There are 2 nested groupings, the coarsest first. Each group lies inside one group of the grouping before and may be the whole of it. The rows also spread widely along 7 directions, which tell nothing about the answers.
(in the rows, 128 means zero)
Known rows, each followed by its group in each grouping:
[160 119 173 121 131 176  81 132  90 113 125 114 106 106 153 185 130 118
  93  86  88 138 122  90 168 143 128 131]  dus Z563
[128 138 138 151 166 149 158  93 116  97  76 126 123 112  88 203  99 197
 105 151 115 126 105 124 129 104 157 132]  Sev Z829
[122 102 149 133 103 116 124 178 116 121  55 133 157 136  88 124 144 138
 156 177 139 138 121 157 114  98  82  90]  dus Z954
[101 116  94 107  83  90 157 134 173 186 174 159 148 107  90 101 137  93
 115 158 129 112 155 188 136 110  93 148]  Sev Z703
[130 113 120 143 111 147 156 133 145 126 123 144 169 144 102 155 141 156
  93 163 115 157 131 117 144 118 141 166]  dus Z943
[140 104 117 139 111 131 159 155 147 104 121 164 126 145 134 109 148  92
 136 129  90 144 124 155 137 156 133 119]  dus Z954
[153 127 164 107 152 126 120 139  72  83  21 115  69 108 125 144 101 134
 197 104 115 118  89 155  84 131 119  35]  Sev Z829
[107 131 105 123 129 147 148 103 151 130 146 112 176 118  69 166 134 162
  96 164 123 102 146 131 120 124 116 165]  dus Z563
[119 127 157 130 121 105 129 135 118 184 108 116 164 122 112 155 135 211
  88 170 136 177 118 105 160  58 121 155]  Sev Z703
[113  75 121  94 111 121 162 127 153 140 146 109 152 157  93 111 157 102
 143 122  89 126 159 176 144 151 104 118]  dus Z563
[124  51 150  97  70  98 122 167 143 186 177 145 139 165 146  51 183  36
 133  96  93 163 162 179 217 143 101 129]  dus Z954
[160 118 168 120 112 146  87 184  85 107  29 143 123 110 128 160 133 135
 148 146 138 154 102 101 107 103  94  85]  dus Z943
[ 95 133 107  67 134 122 133  74 134 175 182  37 179 143  90 119 115 180
 160  89 115 103 143 139 121 123 145 142]  dus Z943
[127 159  76 123 118 133 165 124 169 116 175 145 164 113 107 121 136 140
 117 152 115 111 139 126  83 153 136 168]  dus Z563
[162 144 169  90 111 116  58 138  86 194 175 108  75  90 214 119 117 105
 114  48  99 160 118  96 181 119 141 135]  Sev Z703

New rows, each followed by its group in each grouping:
[126  86 115 112 126 127 167 113 146 135 128 131  87 138 114 138 114  79
 136 105  84 110 131 200 148 150 120 101]  Sev Z703
[137 153 175  93 134 157  48 108  90 173 173  57 144  87 141 183 122 173
  79  81 115 130 141  59 176 105 127 168]  dus Z563
[156 209  96 131 167 164 126  95 116  73 111 125  68  65 138 192  55 158
 144 101 110  80  83 109  48 142 164 104]  Sev Z703
[131 113 136 105  96 110 103 153 121 167 120 145 104  88 125 128 122  78
 129 130 126 121 134 159 151 111  84 106]  Sev Z703
[122  87 134 122 121  91 193 139 135 117  69 149 133 159  95  94 143 138
 163 147 104 157 115 193 122 126 127  91]  Sev Z829
[123 108 152 140 142 123 161 116 113 109  45 131 130 124  69 176 118 172
 128 164 126 134 109 158 128  90 118 108]  Sev Z829
[123 141 129 117 134 147 113  98 127 147 195  93 141 126 146 139 116 137
 103  84  92 116 133 112 165 139 164 162]  dus Z954
[132 130 166  99 119  93  97 135  92 160  96 109 119  97 123 122 125 145
 142 113 138 140 117 128 144  92 110 105]  Sev Z829
[162 194 145 142 129 130  87 133  97 116 113 154  99  60 153 162 100 160
 102 121 138 136 100  70 114  99 146 135]  Sev Z829
[136 152 104 117 125 122 143 120 134 131 127 137 100  97 128 139 100 129
 140 120 114 111 114 147  95 131 130 115]  Sev Z703
[162 191 103 134 104  97 141 155 138 118 133 195 120  84 162  97 124 138
 121 145 133 152 105 106  85 127 150 148]  Sev Z829
[133  89 153 114  90 103 120 154 129 155 114 174  93 107 126 117 144  49
 123 123 122 130 147 177 181 126  88 112]  Sev Z829
[151 127 129 144 130 134 159 127 133 125 133 157 100 131 157 146 121 142
 101 116  82 171 105 126 145 138 167 139]  Sev Z703
[166 118 139 122 121 174 123 137 114 101 125 142  96 131 165 156 124 102
 122  85  78 145 114 108 147 158 154 132]  dus Z943
[148 109 151  87 119 140  98 160  87 110  52  95 109 127 124 133 117 118
 191 103 123 123 110 139  94 132  99  57]  dus Z943
[152  92 146 143 122 174 145 160 113  71  28 156 113 142 100 184 127 117
 134 155 104 141 110 140 119 132 108  92]  dus Z943
[144 158 122 111 125 103 126 124 118 151 152 120 118 109 156 122 110 158
 132 101 111 147 115 118 113 121 148 135]  Sev Z703
[131 128 126 130 148 140 170  79 134 120 157 126 114 127 126 147 116 148
 100  93  82 139 119 136 163 142 182 150]  Sev Z829
[113 135 138  63 107  79  85 129 108 199 130  68 125  83 113 105 105 131
 179 100 150  99 133 158 108  90  75  83]  Sev Z703
[157 206 119 119 129 104 120 158 103 126  95 138 122  85 162 118 100 200
 151 137 138 153  81  88  45 106 144 112]  Sev Z703
[141 135 162  96 107 122  71 151  98 165 155 105 124 110 176 107 132 118
 134  77 113 151 122 101 163 127 129 125]  dus Z954
[111  49 167 121 152 134 158  96 105 114  47  92  95 154  68 172 119 127
 147 114  88 121 121 198 171 122 114  75]  Sev Z829
[147 131 178  98 111 115  55 164  78 164  74 109  90  68 134 159 106 120
 138 121 150 121 112 121 129  83  75  83]  Sev Z703
[ 98  92 147  80 128 117 112  93 118 188 137  63 114 117  84 152 105 117
 138  98 118  85 141 181 164 103  97 104]  Sev Z703
[129 153  77 132 106 132 169 165 155  88  72 173 164 117  80 124 119 141
 162 196 147 118 118 144  40 125 110 112]  dus Z943
[138 207  53 109 127 129 158 115 167  99 203 139 152  95 137 106 120 147
 138 111 108 101 130 106  42 178 161 164]  dus Z563
[127 113  92 104 117 159 149 114 152  99 131 127 120 122  97 146 111  74
 149 118 100  84 143 170 116 165 117 112]  dus Z943
[121  85 119  83 106 120 169 133 142 147 153 112 151 177 125  80 155 109
 154 104  86 153 144 173 148 154 142 125]  dus Z943
[148 136 140 102 109 133  96 167 105 125  74 123 132 111 122 137 124 129
 158 133 136 136 116 115  98 113 101  95]  dus Z943
[137 177 111 105 103 138 103 138 132 153 181 133 156  95 149 129 125 141
 106 116 124 132 129  81 122 120 144 175]  dus Z943
[ 92  99 107  74  99  68 154 127 159 197 148 111 152 127  86  78 136 107
 165 136 131 113 152 209 122 110  88 116]  Sev Z703
[135 170  96 147  83 125 118 173 162 137 143 196 186  71 105 138 151 139
  72 207 156 127 146  91 100 112  91 188]  dus Z563
[127  74 185  74  60 121  27 188  98 204 120 127 129  84 122 133 149  26
 115 112 150 114 169 142 208  90  30 118]  dus Z943
